There are 8 hidden switches. A switch that is on adds its own fixed numbers to the row, and there is some noise. The rows also spread widely along 8 directions, which tell nothing about the answers.
Known rows, each followed by its switches (1 for on, 0 for off):
[-35  -1   0  24 -70   7 -43  31  -9 -15 -15  16  23 -30  11  10  68 -10
 -73  26   1  19   0  -7 -21  34  -1 -29 -24 -19  23  26] : 0 1 1 1 0 0 1 0
[ -3   5  21  33 -14   1 -18  15  -5  19   9  -9  22  13   2   7  -2 -20
  -6  13  25 -11  17 -24  -5  -1   0  11  -6  -7   9 -23] : 0 0 1 0 0 0 1 0
[  0  -3  27  -5   1 -22 -31  35 -13  17  26 -11  52  49  -4 -29  35  -9
 -54 -19  29  10  -7  -6 -34 -27  -5 -20  10 -13 -34  -7] : 0 1 1 0 0 1 0 0
[  3  23  -9  14 -10 -26 -54  29 -14 -39 -12 -19   8 -29  11  38  17 -24
 -25   6  -6 -40 -21 -14  -9  16  47  -1 -11   7  13 -23] : 0 0 0 1 0 1 1 1
[ 11  24  15   1  13   0 -10  47   5  -8  13 -11   8  39  10  10  22 -26
 -10   1  14   8 -13 -13  -3  28  -1  15 -25  12  36 -16] : 1 0 0 0 0 0 1 1
[  1  -8  11   1   1 -29 -56  34 -19 -25  14 -29  48  -3 -11  -3  38 -20
 -50  -7  17   0 -24   3 -52  -3  28 -21   5  -4 -25  -2] : 0 0 0 1 1 1 1 0
[-32 -33   2  48 -16 -28 -38   5   3   2  -9 -20  22 -12 -13 -18  -2  13
 -18  42  -9 -28  -6  -3 -37  -5   7 -55  31 -13   3  38] : 1 1 0 0 0 1 1 0
[ -4   4  17  49 -23 -14 -22   0  -5  19  -9 -13  18  -9  -7  22 -16 -27
  15  36  22 -38  24 -37   4   0  15   3  10  -6  14 -22] : 0 1 1 0 0 0 1 1
[-11  19 -23  53  14  40 -68  10 -17 -19 -14 -18 -25  -6 -11  32  -4   7
 -19 -53 -45 -31 -31 -22  -9  23  61  -8   4  31  20   9] : 1 0 0 1 0 1 1 1
[ 12   2  15  49 -18   7 -45   0 -16  -3 -19 -12  16 -23 -21  19  12 -10
 -31  -9  -2 -32   9 -29   5   4  47  -4  -2  -7   0 -13] : 0 1 0 0 1 1 1 0
[ -2   1   3   7 -27  -5 -20  20   4 -28 -31   5   0  -8  -7   5  41 -12
 -45  12 -11 -11  -1 -19  11  48  22 -16 -20  -9  23  14] : 0 1 0 0 1 1 0 0
[ 20   0 -18   5 -27   8 -63  24 -19 -53 -25  -9   2 -35 -16  48  45 -54
 -66 -20 -11 -12 -34   4  10  38  76 -11 -31   6  -4   0] : 0 0 1 0 1 0 1 1
[  5   7  25  27  21  -9 -24  26  -1  11  20 -19  26  33  -3  -7  -7  -2
  -7  -5  16 -13  -3 -22 -18 -13   5  -1   5   2   5 -19] : 1 0 0 0 0 1 1 0
[-14 -13  11  14 -60  -3 -13  17   2 -23 -27  14   8 -24   0  18  45 -21
 -49  45   2   2  10  -9  10  38  12 -41 -31 -35  33  30] : 0 0 1 0 0 0 1 0
[-43  40  33  52 -25 -21 -17  34  -6  11  23   3   1  40  64 -12  62  26
 -60  12   0 -12  13 -61 -17   9   0   9 -19 -13  46  -2] : 0 0 0 1 1 1 1 1
[-40  14 -34  27  -5   0 -54  46   9 -38  -6 -14 -18 -10  17  23  11 -19
   4  26 -20 -19 -42  -9 -33  74  13   6   6  42  56   1] : 1 0 0 1 0 1 1 1
[  3   2  -3   2  11 -43 -47  21  -8 -21  -1 -28  28  -8 -19   0   7 -28
 -15   9  13 -33 -23  -6 -27   9  34  -5  17   6 -20 -21] : 0 1 0 1 1 1 0 0
[ -5  33  20  29  32 -14  -7  24  -6  14  33  -9   6  55  39 -17  -8  12
 -16 -19   8 -29  -6 -34   1 -21   0  28  -6  12  11 -51] : 1 0 0 0 0 1 0 0
[ -4   4   2  33   9  17 -34   1 -12  -4  -8 -11  -5   3 -29   7  -8  -6
   1 -15 -14 -16  -1 -31 -13  28  27  -3  15  10   7   0] : 0 0 0 1 1 1 0 0
[-28   4 -10   4 -36 -14 -39  20  -4 -10   8   5  38 -52   6   5  12 -23
  -4  35  24  14  13   5 -49  11 -30  14   5   9   0 -41] : 0 0 0 1 0 0 0 0
[ -7  15  19  10   5 -17  -8  23  -3   7  24  -8  24  42  14 -20  22  -4
 -32  -5  18  -2   4 -29 -17  -3  -8  12   1   2   8 -21] : 0 0 0 0 1 1 0 0

New rows, each followed by its switches (1 for on, 0 for off):
[ 21  -4  15   0 -15   7 -34  38   4 -38 -37 -20  10 -11 -53  29  32 -35
  -8  22   0  -7   0 -20   3  76  34 -22 -13 -13  29  19] : 0 1 0 1 1 1 1 0
[-42  12 -15  68 -11  16 -51  12 -11  -4   3 -17 -16  -2  13  25  -3  -4
 -16   0 -18 -34 -15 -46 -12  46  37   6  14  17  33  -2] : 0 0 1 1 1 1 1 0
[ 18   6  27  33 -32  -4 -26  12 -11 -25 -35  -8   1 -16 -25  36  32 -34
 -32  27   3 -33   5 -35  37  37  55 -17 -29 -37  18   1] : 0 1 1 1 1 0 1 0
[ -4  23  13  10  24   1 -30  30 -12  32  32 -21  21  61  -3 -16   5 -22
  -3 -30  24   3 -12 -31 -24  -9  -4  20  15  14  -6 -14] : 0 1 1 1 0 0 0 1
[-35 -12  -4  40 -17  16 -13 -11 -10  15   3   5   4   7   8 -23  20  16
 -40  -6 -11  10   8 -15 -25   2  -9  -8   6   3   8  24] : 0 0 0 0 1 0 0 0
[-79  12 -31  60 -12  -2 -56  21  -8  15  48   4  14   4  61 -31  19  23
 -51 -16  -7   2 -24 -14 -70  -4 -27  22  31  49   7 -30] : 1 0 0 0 1 1 0 0
[  5  -3  43   7   1   1   6  34   4   2  -8 -17   8  48 -18  -9  25   3
  -7  21   7   6  17 -33  -1  32  -4 -26 -11 -33  40  38] : 0 0 0 1 0 1 1 0
[ -2  37  19  18 -11   4 -30  51   0 -18   6  -2   7   8  14  20  52 -24
 -23   5  13  19  -2 -31  -9  51   4  23 -26   9  47 -23] : 1 0 0 1 1 0 1 1
[ -9 -14  35  26 -30  36 -35  30 -13  22  10   8  48  19 -20 -18  49  16
 -48 -28  13  61  24 -12 -43   7 -30 -32   1  -8   8  23] : 1 0 0 0 0 1 1 0
[-18  -1  17  38 -25  13 -19   9  -6  16 -13  14   9  14  -3 -18  28  27
 -41 -10 -14   5  16 -23 -10   3  -6 -28   3 -12  17  19] : 1 1 0 0 0 1 0 0
[-30  31 -13  50  -8  17 -63  27 -11  -2   7  -3  -5   3  17   5  18   2
 -22 -29 -15  -9 -11 -35 -28  35  16  21  11  36  21 -22] : 1 1 0 1 1 1 0 1
[ -12    5  -19   37  -44  -43  -78   15  -13  -53  -16  -14   30 -107
    0   51    3  -37  -17   46    6  -54   -6    0  -28   17   54    5
    7    7   -9  -61] : 0 0 0 1 1 1 1 0
[-47  19 -30  72 -16  -6 -58  17  -3 -12  -1  -4 -19 -20  46  27  -7  -8
 -29   9 -22 -53 -32 -27 -11  26  44   3  12  31  29 -25] : 1 0 1 0 0 1 1 1
[-10  -3   2  -1   2 -33 -20  34   7 -15   0 -23  19  27  11 -13  34 -11
 -41  25   2 -18 -27  -3 -17  18  12 -23  -9  -7  21  22] : 0 1 0 0 0 1 1 0
[-14  14   3 -14   0  13 -48  75   2  -5  20 -21  28  62  -5  -6  60 -33
 -37 -13  22  44 -21 -22 -44  64 -12  -9  -3  15  27  30] : 0 1 1 1 0 1 1 1
[-46  -7  18  49 -29  19 -18  35   6  16   4   4  14  30   7 -26  51  18
 -37  22  -3  31  12 -36 -38  53 -37 -20   6  -1  53  38] : 1 1 0 0 1 1 1 0
[-45  28   1  81 -28  55 -31   8 -11  36  -1   8  -9   4   7  11  -6  26
   9  -7 -14  -2  36 -61 -15  40 -21  26  13  21  53  -5] : 0 1 0 1 0 1 1 0
[  7  34  49  23 -11 -21 -23  40  -3  -3   5  -1  14  30  12   0  38   2
 -25   4  21  -9  21 -49   3   9   8   4 -16 -21  20 -39] : 1 0 0 1 1 1 0 1
[-24 -29  14 -22  -1   6   8  33  16  26  19  -7  33  63 -23 -49  29  -6
   6  20  32  72  11   5 -61  32 -75 -24  26  -1  23  60] : 0 0 0 0 0 0 0 1
[ 37  20  21  12  25  16  -4   8 -14  -2  -4 -16   4  21 -13  22  -4 -21
 -10 -26   4 -22   1 -22  29 -10  40  18 -25  -2   7 -28] : 0 0 0 0 0 0 1 0
[-45  -4 -46  54   7  -8 -95  -3 -24 -11  12 -27  13 -18   4   2  -6 -14
 -44 -35 -22 -45 -55  -6 -51  -6  59  -2  45  43 -37  -9] : 0 1 1 1 1 1 0 0
[ 39  30   9   7  57   1 -23  29  -6  -4  17 -34   2  43  -7  23 -25 -36
   9 -30  11 -28 -24 -15  15  -5  38  38 -11  28   8 -47] : 1 0 0 0 0 0 1 1
[  9  26  -3 -14   5 -26 -30  35  -2 -48 -16 -12 -10   7  15  17  29 -19
 -35  -1 -11 -35 -28 -14   4  27  41  -6 -19   3  18  -5] : 0 0 0 1 0 1 0 1
[-38  24 -16  75 -50  28 -48  15  -8   9 -15  11 -13 -17  28  30  16   0
 -27   3 -14 -30  14 -50   0  45  15   7  -1  16  46  -5] : 0 1 1 0 0 1 1 1
[  3  29  31  14  10 -21 -10  57  17 -19   0 -21   3  41   8   1  40 -18
 -15  35  13 -18 -10 -46  10  59  12   3 -24 -12  55 -11] : 1 1 0 1 1 1 1 0
[ 45  25  47  13  28   9  23  19   0   6 -11 -23  -7  65 -24   5  13 -21
 -12  -3   8 -14  12 -48  51  26  30  13 -39 -23  38   4] : 0 1 0 0 1 0 1 0
[-16   6  14  39 -20  20 -36  21 -17  10  12   0  30  10   7  -3  40   6
 -55 -23   6  17  10 -28 -26   7  -2   2  -1   4   8  -2] : 0 0 0 0 1 1 1 0
[  3 -38  31 -20 -32 -11 -15  36  15 -14 -10   0  45  10 -47 -18  49 -39
 -25  40  36  55   9  10 -29  47 -25 -53   3 -33   1  32] : 1 0 1 0 1 0 0 0
[-27 -16  24  16 -24 -15 -16  43  14 -19  -1 -11  13  18 -11 -12  49 -23
 -27  56   9  22  -9 -15 -24  58  -6 -39  -6 -28  37  38] : 1 0 1 1 1 0 1 0
[ -8  -9  31  11   4 -20   9  23   4  -2   8 -17   3  63   7 -19  40 -13
 -50  26  12  -4 -11 -26   5  23  14 -26 -17 -33  29  43] : 0 0 1 0 1 0 1 0
[-38  14  -3  67 -25  23 -49  11 -20  14  10   1  -1  19  29   3  35   6
 -68 -20 -15 -20 -13 -43 -11  19  27   2  -1  10  20   2] : 0 1 1 0 1 1 1 0
[ -7  24  15  53 -32  13 -27   8  -4   5 -28   9 -10 -15 -12  29  -6 -12
  18  20   2 -29  26 -45  27  26  17   0  -4 -13  36 -28] : 1 1 1 1 0 0 0 1
[ 17   1  47   1 -23 -31   3  46   9 -12  -8  -7  24  23  -4   9  36 -35
 -21  50  35   1  15 -22  15  21   3 -24 -27 -34  30  -7] : 1 0 1 0 0 0 1 1
[  4  32  16  32  -1  19 -15  28   1  13 -11   0  -3  29  -2  11   0  -3
  16  -8   4  -8  20 -49   9  40 -12  18   0  17  41 -29] : 1 1 0 0 0 1 0 1
[  1   2  21  23  16  13 -28  18  -9   2   6 -23  13  28 -12  -4  10   6
 -16 -18  -3  -3   0 -25 -16   9  16 -14   2  -6  10  14] : 0 0 0 1 0 1 1 0
[-29  28 -11  59 -13   3 -74  10 -30   8  21 -12  28 -26  24  10   8   8
 -53 -38  -5 -34 -14 -23 -38 -39  33  21   9  22 -19 -37] : 0 1 0 1 0 1 1 0
[ 31 -36  46  13 -39  -8 -45   4 -25 -11 -16  -2  61 -27 -48  -3  58  -8
 -82 -14  15  27  14  20 -21 -34  31 -62 -15 -51 -39  24] : 1 0 0 0 1 0 1 0
[  8 -15 -25  -2   2 -18 -39  -8  -9 -25 -17 -16  10 -31 -23  14  -9 -25
 -16  -4  -7 -26 -21  20 -15 -13  44 -18  12   8 -25   6] : 0 0 0 0 0 0 0 1
[-39  -1  24   9 -14 -22   3  24   3  13  23  -2  18  38  24 -43  44  13
 -30  29  16  24   5 -24 -38   9 -37 -14   4 -15  25  29] : 0 0 0 1 1 0 0 0
